The same things were measured in two ways. Each way mixes the same 10 hidden numbers, adds some noise and spreads widely along 7 directions of its own, which tell nothing about the thing.
In the rows, zero is written as 128.
Some things both ways: the first way, then the second way.
[143 129 120 127  99  91 170 125 130 150 146 100 225  99 121  64 140 160
 176 130 171 147 147  98 162  58 134 156]
[154  77 208  83 154 118 115  95 169 158 135 149 130 124  63 136  89 121
 132  86 103 106 139  93  85  82]

[151 160 119 141 127 159 119 101 140 127 139 102 113 139 104 119  91 101
 135 136 126  85  99  96 141 133 124 138]
[119  57  86 146 101 169 119 131 176 137  94 137 132  98 148 114 120 109
 149 148 126  75 136 106 122 131]

[105 138 143 144 148 149 124 109 140 107 153 180 140 105 159 155 128 134
 101 136 139 113 174 102 102 131 133 156]
[118  89 187 142 136 107 149 100  94 138 176 106 122 122  71 126 136 167
  87  90  91 134  96 142 114 111]

[121 161 114 101 130 146 141 136 154 156 112 140 146 155 119 142 145 192
 148 141 134 118 190  93 102 172 130 207]
[106 129 138  89 144 123 117  97 112 134 201 122 128 147  94 138  96 109
  98  94  76 109 164  95 114  77]

[100 191 152  89 101 102  89 123 137 112 111 112 117 138 160 154 100 129
 133 140 128  96 148 112 142 180 127 124]
[165 196 140  86 148 110 112 122 114  81 150 167 167 142 187 152 145  76
 153 141 158 135 154  87 152 107]

[127 104 115 150  96 105 115 119 128 102 101 128 125 125 140 104  93 148
 141 123 149  95 115 134 201 107 126 142]
[ 74 108 111 160 156 102 119 126  97 127 165 110 164 127 144 153 143  76
 134  92 162 138  79 138 138 116]

[131 105 142 122 113 127 100 124 120 123 105 141 106 141 121 129 118 135
 123 111 139 136 155 123 105 134 128 160]
[112 128 128 154 155 132 148 110 145 125 165 104 152 114  78 116  97 124
 114 127 140 104 129 108 150  97]

[109 101 114 155 127 117 134  90 106 117 148 158 114 136 162 115  84 120
  87 136 157  84 129 131  92 114 143 141]
[138 129  62 123 109 154 109 128 152 143 142 174 148  82 149 135 124 101
 145 149 121 118 154 170 152 125]

[130 127 108 128 147 156 142 124 149 134 132 143  94 134 146 187 162 120
 121 144 132 127  90 131 112 124 142 122]
[165  89 114 151  74 178 141 139 187 123 103 182  88 122 135  52 116 191
 158 157  74  84 160 114 133 169]

[122 132  86 107 120 167 157 148 134 139 101  76  92 146  87 187 134 134
 153 111 109 118  88  95 105 146 120 146]
[105 124  87 103 103 136 126 114 101 140 145 109 127 142 127 129  94  97
 115 145 106 117 192 115 123 107]

[137  97  76 171 110 149 129 116 116 148 173 110  74 138 132 161 156 101
 118  92 131  99  65 106  85  96 168 141]
[129 138 111 114 145 120 114  98 113 105 175 131 135 133 128 146 128  95
 147 101 125 124 141 127  98 111]

[146 148 118 141 146 172 189 142 136 151 176  90 115 109 118 177 174  99
 157 141 106 148  64 107 139 107 135  98]
[ 96 100  15 143 103 128 150 116 117 123 103  89 151 136 153 143 139  78
 146 156 141 119 146 160 138 123]

[148 159 154 109 155 122 147 155 106 172 192 103 153 125 112  81 169  93
 146 142 107 187 127 108 110 127 155 108]
[112  59  99 131 120 153 155 111 163 174 104  96 134 104  68 123  59  95
 124 139 111 109 183 105  93  86]

[105 120 152 135 141 151 150 105 119  90 112 147 119  87 117 191  97  97
  92 120 121 136 114 106  78  91  92 112]
[140  97 181 100 156 107 124 121 137 157  96 121 154  95 125 160 134  63
 127 119 183 116 168 106 131 111]

[156 172 105 133 104  97 131 123 130 169 139 100 146 176 142  75 131 138
 154 120 142 105  55 129 139 125 144 144]
[160 126 151 129 115 157  95 145 170 130 103 202 132  89 174 128 105 118
 182 161 138  81 148  83 131 123]

[132 114 130 102 106 102 139 148 127 138  95 119 109 130 117 136 115 129
 137 144 119 165 129 146 155 117 128 120]
[126  30 187 164 162 175 172 137 201 179  77 149 107  58  92  79  84 132
 142 127  95 132 131  95  83 118]

[119 127 156 122 135 124 121 137 134  93  68 153 136 127 136 115  85 136
 116  97 121 135 129 135 119 133  93 146]
[167  96 186 143 162 128 183  94 142 139  93 128 140 103  88 132 199 137
 110  88 151 150 132 152 120 148]

[123  70 121  89  74  91 129 170 104 129  70  99 106 128  56 150  82 128
 108 111 126 198 172 123 163 123 114 108]
[120 102 117 132 126 123  92 126 122 124 201 134 147 129 115 128 134 143
 107 113  81 143 124 145 116 119]

[128 151 119 122 138 101 126  99 148 118 139 147 170 137 171  78  72 105
  90 151 170  89 133 128 140 122 141 110]
[ 25 139  96 193 165 122 105 134  83 192 178  91 181 121  82 145  89 114
  97 140 165 151 108 180 176 102]

[116 122 131 105 140 135 145 138 151 124 103 150  71 128 177 196 144 123
 120 149 113 127 126 152 113 138 141 121]
[ 73 122 128 192 174 130 155 139 124 158 142 103 142  95  98  93 109 136
 116 150 146 149 109 168 172 131]

[115 191 161 106  96 113  94 130 150  94 129 102 159  88 122 163  90  95
 107 100 128 109 174  58 165 139 110  97]
[ 68 103 106 135 150 113  89 128 101 159 171 109 127  88 140 161 135 121
 118 150  97  98 137 181 145 108]

[135 122 154 141 101 157 113 124 138 100 123 104  96  89 115 157 104 107
 157 108 110 118 157  95 139 110 117 155]
[106  56 145 177 159 137 193 114 147 135 114  84 143  65  94 117 133 106
 103 118 143 122  84 121 131 109]

[120 154 153  85 124 123 124 145 143 128  74 124 112 136 146 152 150 158
 165 120 111 127 139 123 110 153 115 164]
[112 125 165 118 152  91 120 119 120 148 162 104 136 136  78 119 105 142
 107 133 127 109 151 143 162 108]

[121 132 146 141 126 122 118 135 127  99 124 129 104  98 146 162 124  88
 116 107 106 132  80 125 151 102 121  88]
[114  74 119 194 154 114 129 140 117 143 109 107 118  69 143 122 203 151
 147 143 147 159 114 239 124 194]

[115  93 116 128 164 133 174 120 139 112 115 171 188  99 143 115 131 149
 114 147 166 143 151 126 118  77 121 145]
[130 129 168 190  92 144 153 128 115 160 147 129 146 117  48  88  80 173
  93 126 167 121 120 115 172 138]

[142 109 107 141 135 166 201 126 142 150 131 117 103 124 131 167 137 128
 148 141 121 136  94 132  91  92 128 152]
[159  93 159 108 135 123 161  97 149 125 112 133 159 137  97 132 150 113
 114  96 134 139 116 111 123 108]

[117 122 153 108 138 155 179 149 140 126  78 174 125  96  69 238 146 175
 112 164 111 195 178 107 153 129  79 137]
[114  57 171 121 166 113 120 115 147 120 130 109 128 106 135 138 145  98
 138 103 125  95 108  99  99 108]

[119 106  97 107 102 148 150 144 144 120 137  74 129 114 123 161 107 111
 132 105 150 132 165  93 111 127 143 126]
[ 83 140 112 134 148 149 147 102  97 134 188  94 137 123  90 105 116 136
  70 141  94 146 142 144 149 105]

Other things, the second way, with their names:
<297>: [158 110 107 150  37 123 116 135 101 122 131 159 170 121 136 141 106 121
 137 138 170 124  77 124 148 129]
<305>: [142  94 111 103  99 109 115 113 132 109 153 139 149 148 125 134 107 130
 139 135  86 121  99 124 115  92]
<16>: [145 145 252 108 158 102 119 118  93 107 175 126 142 118 117 124 141 161
  81 140 124 129 110  91 152 106]
<197>: [106 138 106 196 134 140 165 135 125 145 141 112 155  75  97 133  65  93
 139 144 172 118 136 107 146  98]
<71>: [ 83  94 161 129 143 120  53 181 116 119 133 129 125  70 236 124 117  64
 156 177 178  77 129  81 156 142]
<2>: [139  80 172 144 101 118 132 125 112 127 129 100 163 136 101 125 145 132
  85 116 163 132 118  98 137 135]
<386>: [133  95 138 117 112  92  79 157 105 145 137 157 115 115 184 139 174 132
 149 132 104 134 157 183 134 165]
<280>: [ 88 101  65 169 164 155 132 127 168 135 108 109 110  68 143 112  90  84
 189 168 150  80 158 140 117 126]
<17>: [102  76 109 124 148 143 148  99 170 172 140 127 119 115  73 133 100 106
 127  84  83  86 169 123 111  90]
<94>: [134  67 103 140 130  91 156  77 108 126 142  59 170 164  49 163 176 124
  97  74 134 161 118 175  87 117]
<357>: [127 139 114 154 151 141 167 101 125 143 131 148 167  95 101 155 109  95
 141 119 144 160  99 142 117  86]
<33>: [124 121  50 131 113 122 151 120 128 125 101  95 157 140 135 139 132  80
 140 155 157 125 181 141 143 124]
<372>: [115  69 100 133  70 109 115 133 119 161 163 115 145 139  92 132 130 155
  80 119  84 105 147 156 161 123]
<207>: [137  61 124 134 161 130 164  81 160 146 113  93 160 100  49 143 131 125
 115 121 116 156 109 171  83  91]
<83>: [123 127 164 165 198 120 148 103 109 107 129  78 159  99 115 137 188  82
 118  99 226 154 123 134 122 156]
<303>: [103 124 152 123 171 101 103 110 125 153 138 114 144 126 100 143 119 116
 139 130 158 109 135 155 141 112]
<355>: [169 120 137 116 125 144 140 113 151 110 138 133 124 111 105  98 108 144
 129 155 103 131 168 118 108 121]
<292>: [144  86 155  96 138  88 110  93 119  98 157 114 142 137 122 151 165 108
 129  87 134 112  97 131 106 117]
<373>: [112 101 102 139 128 167 150 110 168 156 128 125 116 104  87 111  75 124
 130 141  95  77 182 101 122  95]
<353>: [101 134 160 135 128 126  44 152 111 165 203 159 147  69 132 139 105 121
 105 137 153  96 136 148 178 128]
<354>: [111  74 105 176 142 120 151 129 140 128 137 120 122 104 125 120 139 144
 153 125  86 130 104 161 108 126]
<239>: [156  98 191 101 106 125 159 109 131 125 140 165 160 118 125 154 132 103
  95  82 111 105  97  49 141  75]
<374>: [ 92  90 133 140 152 119 121 123 139 146 131 124 139  79 123 137  74  96
 156 154 137  99  84 135 131  83]
<350>: [152 141 126 159 169 114 171  97 134 109  98 114 169 120 106 137 174 129
 148 140 179 156 102 174 141 131]
<240>: [104  77 119 128 127 113 107 121 141 164 124 125 132 125 109 150  92 126
 152 139  97  97 142 138 106  92]
<21>: [103 117 126 149 178 157 131 121 166 139 123 135 153  72 125 122  93  73
 152 139 172 109 113 108 137 102]
<291>: [173  71 129  87 114 104  93 110 142 117 132 164 108 109 153 138 194 166
 152 131  63 123 117 214 101 150]
<320>: [107  68  95 157 157 111 138 104 146 157 124 104 149 102  78 148 125 144
 143 141  99 143  94 210 105  98]
<107>: [145 115 144 186 182 125 135 134 131 115 151 143 159  41 145 140 188 125
 140 131 156 182  81 193 126 149]
<299>: [133 118 114 107 136 139 146 112 136 128 139 141 138 101 141 140 145 101
 115 127  98 122 156 126 134 105]

Some of these things the first way, each followed by its name:
[111 118 127 111 111  77 130 124 120 115  97 139 204 125 126  50  81 171
 124 119 169 116 193 107 149 112 117 169]
<353>
[114 144 149 114 169 125 132 132 124 129 120 177  76 142 172 179 153 102
  75 132 104 127  95 143  84 150 132  94]
<303>
[133 148 135 138 121 115  90 116 120 126 133 133 136 139 132 109 150 144
 142 124 146 107 110 110 167 135 134 142]
<280>
[ 70 134 183  97 138  90 115 140 101  83  66 196 105 117 136 185  87 154
  64 155 114 142 185 137 170 186  86  96]
<291>
[118 137 147 128 164 160 126 123 141 101 117 160 136 109 121 147 117 118
 108 132 121 134 147 105 111 131 110 138]
<83>
[140 108 102 134 129 137 203 128 141 160 151 129 137 108 130 164 157 135
 129 156 142 147 129 119 128  78 143 128]
<21>
[108 168 155  93 159 173 162 128 145 113  94 140 113  99  93 233 129 127
 120 172 100 148 139  97 120 149  85 114]
<33>
[116 136 166  93 158 159 105 146 116 102  85 131  47 130  90 179  81  71
  88 129  66 151 131 121  91 175 102  99]
<2>
[128 123 151 128  98  93 147 126 114 118 139 119 140  84 119 155 101  93
 101 136 139 159 136 114 175  83 119  71]
<320>
[123 109 142 119 124 142 122 168 109 128  94 117  17 128 104 206 148 104
 122  98  59 140 105 118 121 151 122 116]
<292>
[132 124 114 131 109 146 128 110 141 119 111 121 159 123  92 144 111 143
 126 109 163 125 142  85 115 106 108 163]
<373>
[128 115 112 112  61  72 121 156 119 120  96  68  96 122 125 128  81 101
 130  86 116 112 112 116 189 110 132  92]
<357>
[ 78  86 160 114 112  63 100 145  84  71  40 182 133 134 135 129  82 165
  86 113 144 169 112 175 178 144  83  98]
<386>
[126 137 167 116 156 145 138 138 124 126 133 151 116 110 122 150 125 101
 107 133 103 166 154 117  87 132 119 123]
<372>
[137 136 138 129 117 147 144 113 121 135 153 100  90 105 103 160  91  72
 115 137 105 123 136  95  98 109 131 116]
<207>
